The first 6 rows are patterns. Each new row is the sum of 2 different patterns, raised or lowered, with some noise. Before adding, each is slid sideways (what falls off one end comes back at the other) and multiplied by a number that may be negative. Names go in the order of the patterns.
Known rows, each followed by the names of its patterns:
[ 11 -10  23  -7  12   3  -5   4   0   8  -2  21   7   8  33   5   9   1
  16  17 -18  -5   9  -8   6  13 -10  16  14  11   5   1 -12  12   5 -15
  -6]  mibog
[-20 -10   7  -4  11  12   6   8  10  12 -32  22  -1  36   2  34 -33  23
 -28  24  -8  -9 -11  -5  26  -9  37  15   2  18 -16 -24 -30 -24 -10   1
  12]  lam
[-40  20  12 -15  -3  29  10  -6 -10  -8  -3  16 -15 -21  -7 -32   7  28
  17  18  -4  10   6 -11   7 -17 -27  -1  -4  -6  14  24   8   2   7 -14
  -7]  rik
[ 10  11 -22   9   3 -11   5 -21  -7  18 -21  10 -20 -13  33  11 -20 -27
  -4  16 -16  -2  22   3 -16 -26   5  28 -15  30 -14  12   7  10   8 -42
  -2]  Rotol
[ 18 -10   7  -4 -13   4   1  30 -27  15   8   8 -28  -9  26  41   6  21
  11  15   7   2  -1 -10 -11   5  11 -14  17  -5  13 -18 -48 -29 -27  37
  22]  basi
[-15  -8  11  -8   0   9   7  13 -34  25  -6 -14  -5   9   5   7 -21   4
 -12  43 -18  26   9   5  -6  24  27  19  10  20  24  39  24  15   7  20
 -30]  gul

New rows, each followed by the names of its patterns:
[  1 -30  29 -17  15 -30 -14 -15   0   4 -44  10 -41 -12 -26 -63 -21 -11
  44  28  16 -18 -14   1 -18 -13  -5  10 -43   3 -12 -10 -39   8  -6  28
 -40]  lam basi
[16 51 24 54 42 60 18 21 45 35 28 31 44 69 48 42 18 58 66 26 54 36  3 25
 32 30 40 39 47 28 46 42 43 41 25 17 26]  mibog rik
[  0  21   9  -2  -6   1  38   4  -2  35   6   9 -26  19 -23  57  -8  25
   4  11  34  33  -4 -22  32  -3   2  -3   8  34  24  39  49  44  11 -13
  44]  lam Rotol
[ -1  11   1 -10   6  -6  15  11  -8  -4  10   3 -26  22 -14  29   6  30
 -25  17 -36  21 -10 -24 -17  -1   9   1  21  14   0  -1 -16 -24 -20 -28
   6]  mibog lam
[-20  48  -7 -13  18  24  33  -2 -57  -6   6  20  -1  -8  22   9  -1  13
  19  24  19 -29  31 -29  38  40  27  22 -27  25  -3   5 -12  29  17   2
  19]  Rotol basi
[  2 -16  -7 -36 -31 -51  -4 -15 -39  13 -14 -10 -51 -21 -52  13 -21  -2
 -54 -15 -37   2   9 -25   7 -52 -20 -16 -38   2  -6 -12   9  -6 -21 -15
  19]  lam rik
[ 18  -7  -7  22  15  -8   1  15  20 -27  20 -13  48  18  38 -13  22 -47
  12 -19  -6 -16  -8  36 -12  51  36   2  20 -10 -37 -43 -29 -10  -1  22
 -20]  lam rik
[-43 -52 -25  34  10  18 -31  -6   5 -37   9 -20  13   2  21 -12 -20 -38
   1   5  35  21  18 -10 -11   5  29 -19  16 -26   7  11 -14  23 -43   5
 -13]  Rotol basi
[-36  -2  -1 -12   7   8  13  -8 -20   5  18 -28  32 -12 -14  -5  15  -4
 -21 -14  20   5 -30   3  -1  -7  -1  -5  -3  21  10   9 -20 -15  41  22
 -38]  mibog Rotol
[ 49  45  10 -13   7 -45 -12 -11   6   2  -9  18  29  13 -26  26 -12 -33
 -13   7   3  17 -17  30 -26  33  -5  26 -15  -2   0  30  28  19  -2  29
  37]  rik gul
[-54  -9 -21 -12   1 -19  -1  19  21   0   8 -35  23 -26   2  -4  20  48
  22  29 -55 -25 -25 -22  -9   2  13 -22 -18 -12  32 -22  -2  -9  14  23
 -36]  mibog basi
[-31 -28 -11 -21  47 -21  15  -4   6 -31 -18  12  24  29  -5  12  17   7
  -6 -11 -17   2  -4  14 -52  25 -28  -1 -27 -42 -43 -52  15   9  -3 -32
 -27]  basi gul
[ -7  -9 -13 -14 -26  -6  -7 -21 -12  13  -2 -26 -16 -15 -26 -26  -5   6
 -22 -24  13  -9 -14 -23  -2 -12   4  -1 -29 -12 -38   0  19 -17  -1 -10
 -12]  mibog rik
[-20 -15  -6  45 -19   7  -1 -24 -41  -5   2  -9   7   6  39  -6  -8  11
  -2 -26 -45 -21  -5   4 -17 -23   5  11   3  -7  -1 -47 -40 -29  -2 -18
 -14]  rik gul
[ 32 -31 -17 -45  49  23 -41 -45  22 -14 -17 -27 -18  -5  16  -7 -11 -16
 -43  15   7  21   7  11  55  31  19 -31 -41 -43   7 -10   0  23  20   1
 -28]  rik basi
[-18   9 -13  44 -32  47 -12   7   9  26  16  -8   0 -19 -10  43 -21  40
  33  30  23  38  26  18  30  28  24  44  21   8   8  17 -23 -14  27  -6
   0]  lam gul
[-30  -7   7   9  24 -11  -5 -60  20 -27 -30 -16 -24 -48 -44 -41 -34 -46
  -8 -66 -37 -68 -20 -70  42 -28  19 -47  -2  -9 -12 -18 -49  21 -69 -23
  -4]  lam gul
[42 36 31 30 16 38 28 22 37  6 42 11  1 36 57 65 30 25 46 20 16 13 22 49
 20  1 50 17 46 15 25 10 19 36 41 23  6]  rik Rotol
[ 47  67  19   1  11  38  33  28 -11  62   7  36  49  36  16  14   5  -1
  11  11 -12  26  24  65  -2  45  61  44  -2  29  38  35  35  28  50  27
  55]  rik gul
[  8  17  19  19  30  19  42  50 -18  37  22  35  -2  40 -16  31   3  43
  44  -8  -3  24  39 -17  37  33  27  39   4 -22   3  13  14  47  18 -27
  -7]  lam rik
[ 17  -7  -2  30 -20  19 -13 -31  40  12 -10 -25  -5  44   3   4  36  11
 -12  -2   1  26 -14  38  -2  38   7  21  31 -19   0  31  -3  -3  12  16
   8]  mibog Rotol
[ 15  -1  27  29  21   0  13  31  49  11  28   1  26 -45 -56 -35 -13  21
  22  24   0  14 -38  10  -1 -11  14 -12  17  12 -16 -20 -20  64  18  29
  24]  basi gul
[ -3 -28 -54 -30  21 -24 -20  -9 -13 -33  -3 -14  -8   8 -23   8  -6 -14
  21  -4 -20 -64 -37 -11 -29 -29   3 -10 -29 -36 -37  26 -40  -4 -34  -2
 -12]  Rotol gul
[ 18   4  17  25  35  -7  38 -40  -5  -2  16   0 -33   3  10  20 -44  28
  -3 -23  -2 -10  -2  17 -33  13 -29  24   9  31  -9 -19 -12  33  13  17
  24]  Rotol gul
[ 27  13  24  41  13 -18   5  26  55  -3 -29  25 -43  35  32  24  26   3
  67  20  -1  10  25 -21  14  23   5  51  43   3  38  13  21  26 -55  22
  49]  rik Rotol
[ -9  -4  -2  32  -5  53  26   8  45 -12 -14 -28 -12   1  -8  10 -15 -11
  12   6   6  21  17  20  15  11 -38  32  10  24   2  45 -38  41 -32  31
  -4]  mibog lam
[ -6 -26   1 -30 -38 -27 -22  -2 -42 -69 -10 -55 -13 -28 -11 -33 -32  16
 -36 -40 -63   9 -28 -42 -20 -10  -2 -25 -50 -14 -39   0 -27 -66 -39 -30
   1]  rik Rotol
[-45 -11  -7   4  14 -58 -18   9   0 -10  14   0  -5  11 -12 -40  27 -18
  40 -18  15 -11  21 -42  -4 -16  -2 -26  -9  36 -11  14 -12  -1  36 -32
   0]  lam Rotol
[-10   8  12  25 -19  18  33   3  -7  32  26  23   4 -10  23   9   6 -11
  -2 -21  15  59  26  18   3  33  13   0  23  -7   3  16  -3  18  16  43
  25]  rik Rotol
[ 37 -39   1 -31  16 -15   1 -10  23   8 -18  48  14 -20   5 -17 -14 -25
 -20 -18  10  22 -17   9  -2 -26  -4   4   5  -4   2  19 -37  29  19  32
   3]  lam rik
[ 41 -27  22 -16  54  -1  18 -39  26   2  -9  31  28  -8  -5 -19 -17 -34
 -30 -29 -13   4 -14 -18  46  23  28   9  20  16  12  13 -23  60 -15  47
  26]  lam gul
[  2  40  -6  -1  -6 -53  -6  18  53  44  21  15  25  -1   9   0 -11  35
 -14  17  33  35  -2   5  40  31   9  -7  38  34   2   9  34  11  -4   8
  10]  rik basi
[-37 -28  20  -4  10  28  -1 -25 -42  12  29 -31  24 -27 -13 -13  -3 -12
 -54  14 -19   6 -60  -5 -31   5 -22  -8 -33  12 -22  13 -24 -46  32 -26
 -38]  lam Rotol
[ 16  42 -16  73  -1  32   6  27   2  12  51   9  69  35   6  53  -2  17
   2 -26   4  34  56   6  -5  44  17  11  29  36  46  24   9   4  16  29
  39]  lam Rotol
[-6 22  1 11 30 15 24 16 24 -7  1  0 43 29 14 13 40 44  3  0  7 13 38 22
 -3 10  6 32 40 54 17 29 24 26 17 23  5]  mibog rik
[  3  20  -2  -3 -11 -18 -12  47 -34 -19 -37 -32 -23  60  -4  45 -20  22
  18   0  14 -34 -12 -32 -11   3   0  41  32  33  35  -1   1 -41  37  23
 -21]  lam rik
[ 14 -14 -11  10 -15 -11 -20 -42 -20 -16 -18  -9   4  21 -20   1 -50 -17
 -74  34 -16  -2 -31  23   8  -6 -19 -41  -3 -20 -37 -32 -25 -28  14  40
  20]  lam rik
[ 32  13 -22  21  -2 -33  -2  12  45 -33 -15  19 -22 -14 -20  13  17  -8
  48   9  -2  -7  16 -12 -14  -2   1  21  -9  -5  12   0  -1 -26 -51 -30
  47]  Rotol basi
[ 32   2 -22   8   0  -6 -19   0  20 -29 -23  39 -12  25 -16   4  -8 -21
  45  -8 -30 -10  17  -9   8  33   3  18  15 -25   8 -45  33  23 -42 -12
  42]  rik Rotol
[ -5   5 -32  29   7   5   4  18 -31 -25 -48  11   0 -27 -32  15   1 -12
 -26  22   7  25 -20 -12  -1 -33   5  19  41   4   1  21  12 -16   7 -17
 -13]  rik gul
[-39 -12  10 -21 -43 -23   9  25   7  -7  -3  17  -2 -21   4 -40 -15 -16
  -5 -15   4 -15  -7 -22 -71 -40 -32 -10   4  -7 -16 -23 -33  -3  -5 -21
  23]  mibog basi
[ 12  50   5  -1  -1  21  14 -17 -21   5  -9  13  15  25  35  27  14  26
  16  -6  21   8  21  -6  31  11  37   1  18  13  24  15  20  -6  26  16
  14]  mibog gul
[-10   5 -22  -3 -10 -33 -17 -35   4 -10   4  -6  10  -2 -41 -38 -46  -7
  -2 -31 -13  11  -4  -4 -10 -17 -20  12 -34 -21 -24 -25  30  36  24 -21
 -30]  rik basi
[ 34  21   9 -18   6   5 -16  23  -5  37   6 -10  -6 -36  34  22   0  12
   6  45  11  -9  -6  12 -18   4  18 -14  31   3  -6   7 -43  -2  -5   5
   7]  Rotol basi
[-59 -53 -21 -40 -53 -32 -34 -16 -44 -53 -38 -44 -28 -32 -65 -53 -21 -25
 -30 -67 -34 -44 -88 -46 -33 -19 -60 -83 -11 -64 -36 -47 -53 -59 -38 -17
 -46]  mibog Rotol
[ 12  -6 -26   5 -11  21 -39  21 -39  31 -16  28 -12 -29   5  15  12 -38
   9 -28 -21  -1 -33   7  26   4  21  -8 -10  13  25 -10 -27  -3   4 -23
  -8]  lam Rotol
[66 -1 74 44 34 52 28 49 25 66 57 35 51 33  9 25 40 31 51 56 16 13 37 38
 50 67 47 80 33 46 23 69 16 72 49 85 12]  lam rik
[ -9 -21  24  -7 -20 -24  -3   6 -30   2  -1   8 -10 -21  -1  -1   1  10
 -64  -1  -9   2  -6 -17 -15 -23 -38 -18 -10  -9 -40 -49  -5 -32 -14   5
   0]  Rotol gul
[-28 -40 -28 -25 -20 -38 -53 -37 -51 -24 -37 -70 -40 -78 -40  13 -17 -31
 -61 -26 -18 -60 -30 -38 -56 -49 -58 -34  -3 -23  -3 -40 -19 -41 -35 -66
 -47]  rik Rotol
[ -6   4  15 -11   6   6 -12 -35  14   2  23  -8  48 -25  24 -25  18 -15
  -2 -21 -12  21 -12  34  23  -6  17  -7 -13 -38 -15 -21   8   5 -21  -5
   5]  mibog lam
[-14   7  23  -2 -16  19 -37   2  12  -2  20  20  12  29   7 -15 -10  29
  -4  17  -2   3  -5  -7  -2  -4  -4  20   4   8 -20  31 -21  37 -16  37
  -5]  mibog lam
[  3   4   9  12 -20   6 -22  10 -17  -3 -20 -18  26  -4  -8   3  11 -10
   9  12 -11  27 -12 -12  10  -9  20   6 -24 -13  17   9   0 -20  -7  -4
 -20]  mibog Rotol
[-27  18  -3   0 -27  13   5 -35 -39  -4 -29  -7 -10  -7 -10  -2 -12  11
  -8 -26   4 -10  -6   1   4  47  16  12 -38 -25 -15   1   5   0  11  13
  -6]  mibog basi
[  1  -2 -19  11 -28   9  -6  -1  -9 -53 -31  -6  -1 -61  -8 -16 -22 -20
 -43  -4  13 -37   4 -34 -37  25 -18 -40 -48 -19  -1 -16 -23   8   6 -25
 -47]  mibog Rotol
[-45  -8 -81 -34 -43 -53 -28 -17 -92 -76 -41 -23 -53 -77 -63 -61 -72 -48
 -42  12 -29 -51 -35 -53 -25 -57 -44 -60  -9 -30 -30 -27 -43 -31 -53 -49
  -7]  Rotol gul
[-17   1 -10 -24 -35 -13  48 -41  20 -51   2 -31  29 -19 -19 -34   9  13
 -19   2 -27 -11 -34 -38 -15  -7  -8  25   1   6  30  -1 -30  -9  -3   1
 -19]  lam Rotol
[  6 -11 -15 -15 -36 -45 -21 -15  -7 -49 -54 -10 -44 -20  13  -1  -9 -25
  37  -7 -22 -31  -3  19 -35   7   2  19 -14 -27   4   3   4  11 -79  -1
 -18]  Rotol gul
[-14  20   2  16   3   9  24  20 -28   9  35  38  13   1  34  29  -2   5
  17  38 -28 -32   4 -14   6  -7   1  -3   3   9  22 -14 -21  10   2   1
  17]  Rotol gul
[-27 -40 -33  -2 -39 -17 -26 -18 -54 -81 -58 -61   0  20 -34 -39 -50 -39
 -65   4 -46  23 -71  -4 -12 -12 -47 -60   2 -21 -33  -7 -30  -5  -3  -2
 -10]  lam basi
[  5 -13 -37 -32  -4  28 -38  -8  25   1  -5  -5  11  34  -9  37 -38  33
   8  42  10  -3 -33  30 -17   8   3  -7 -20   0   6 -11  51  -1   3   2
 -19]  lam Rotol
[-16  10   7   5  30   8 -43  -9 -14   9 -30 -18  26  24  19  37   7   9
   8 -14 -32 -13 -13  -1  19  -6  47 -27  -8   2 -32 -48 -35  23  29  16
  -8]  rik basi
[-26  -5  -9 -34 -10   2 -11  -5   9 -13  -7  17 -18  24 -17 -29 -16 -22
  -4 -20 -10 -17 -17  -5 -13 -10 -10  -3 -29 -38   1  -1 -18  11  -4   8
 -13]  mibog rik
[  1 -40 -27  -8   0 -19   6  -3  -5  -3 -38  21 -33 -37 -14  -9  -3   0
 -42  -2 -17  33 -29  11 -14  -2 -19   3  11  14 -10  23  -1  32  12  -5
  -7]  mibog gul
[ 40  33 -50   1 -19  18  -9  14   7 -16 -14 -20   1  10 -41  16 -19  18
   1  51  30 -14  -1  31  22 -17  15   5  38  -5  -1  17  34 -17  19 -16
  21]  Rotol gul
[  8  -5 -16  34  14   6  -5  16   8 -16   6  -4  22  -6 -44  15 -26  15
 -16 -10  18   8  31  14  -7 -16  33  -8  -4   3  -1  23  24 -21  20  14
  26]  mibog Rotol
[33 36 14 36 49 14 37 29 20 21 42 23 31 27 19 26 53 11 74 47 20  6 49 62
 34 37 63 52 47 36 39 56 33 32  8 35 43]  Rotol gul
[  4  -8 -23 -24  -3  17 -31  -2 -20 -17 -15 -21 -14 -14  22  22  15 -24
   9 -22 -40  -2  -7  15 -18  26  12   2 -23 -26  16  -2  13  25  -8   6
  24]  rik basi
[ 54  37  79  31   3   6  14   2  -6   6  33   5  35  48  28  30  -2  23
 -11  -1   9  16  31  28  40  -3  -1  67   5  13  17  28  24  40  46  19
  41]  rik gul
[-29 -19 -10 -17   1 -30  14  27  -8   0  -4  -6  19   5 -26   8 -16  16
   4   4  11   3 -15  -3   4  29 -43  39 -23   2   4  19  -4 -47  -6   2
  -4]  Rotol gul
[-10   2  20 -11   2 -17   1  25   2   6 -14   7  35   6  -7 -24  10  15
  -4  10  22   9  -4  -9  -3  23  -9   9  -6  12  14   6   1  -9   8  13
  21]  mibog Rotol
[ 32  52 -14  31   7  -6 -21 -10  -4  27  11  -2 -35  31 -17   8  13  22
 -10  -9   2 -27   6 -16   2 -11  16 -18   4  15  42   6  -6  12   6  19
  -4]  lam gul
[ 16  22 -27  -9  -9  -4  -5 -19   0   1   8   3  33   6  -3  41  -9  10
 -12  29  57   8  20 -23 -23  -8  21  -9  18  24   6   1 -21  16   1  -1
 -21]  mibog basi
[ -9  -9  10  -2 -31 -43  18 -32 -13  -3  -6   8 -19 -30 -14 -27 -31 -11
 -16 -29 -16   3 -11   8 -27   7 -21 -17 -20   2  31   9  29 -31 -21   5
   1]  mibog basi
[-24  61 -31  30  20  21   2  -2  33 -18  -5  17   8  46  44  45  34  31
 -13 -14  21  22  -8   5   1  -6   9 -26  11 -11  21 -19  14 -25  10 -42
  35]  lam gul
[ 15  -7  11  59  52  39  17  37  41  37  38  11  -2  29 -19  -9  16  40
  10  16  26   5  20 -50  49  17  -8   4  36  20  17 -14  10   1  61 -15
  18]  rik gul
[ 11 -36 -12 -29 -63 -11 -24 -38 -53 -31  -4 -36 -13 -41  -4 -49 -64 -32
   0 -37   5 -57 -11 -32  20 -33 -41 -22 -14 -24 -30   0 -10 -29  -7 -24
  -1]  Rotol gul
[  4  18 -49  29 -44  -2 -12   6 -14 -26 -18 -13 -19 -41 -41 -26 -44  -9
 -30  27   1  -8   7  10  -7  -1 -11 -20  40 -37  -9   4  -2  -8   8 -19
  18]  mibog gul
[ 6 60 12 -9 -3 -4 38 33 34 52 23 19  8 10 48 -8 22  7 23 19 36 45 -7 17
 34 16  2 -2 39 21 16  1 38 41  0 21 -1]  rik Rotol
[  5  11  48 -37 -22  17 -10 -30  -5 -10  14  10   4 -18   4   7  13  30
 -25 -38 -16 -33  15 -22  -5   2 -18   9  20  -1  -3  11 -17 -24   8  -6
  -4]  mibog rik
[-22  24  -4   1  13  -8  16  -4  20  24  30  37   8 -18  -9  -7 -13  14
   3 -34   0  12   4  28  38  22  18  23  11 -25  -3  23  52   2  36   3
  37]  lam rik
[ -5  39 -30   6 -43  20 -42  11  -7 -10 -12 -40  34 -21  11   2   1  10
 -15 -47 -28 -41  15 -23  22 -15 -14  -9   7  22  14   2  17  22  28 -17
  22]  lam gul
[ 25   7  13  11   1  -1 -34  -5  22 -16  27  -6  24  17   7   2 -17 -21
  11  -4  14  35  10 -16  -6  26  35  17  30 -24   6   1  19   8 -33  12
   7]  rik Rotol
[  8  54  48   2  27   5   5   3  25  -3  25 -21  21  10   5 -41  -7  29
  50   5  61  38  35  16  31  14   4   1  14  53 -17  39  28  33  -5 -32
 -13]  basi gul
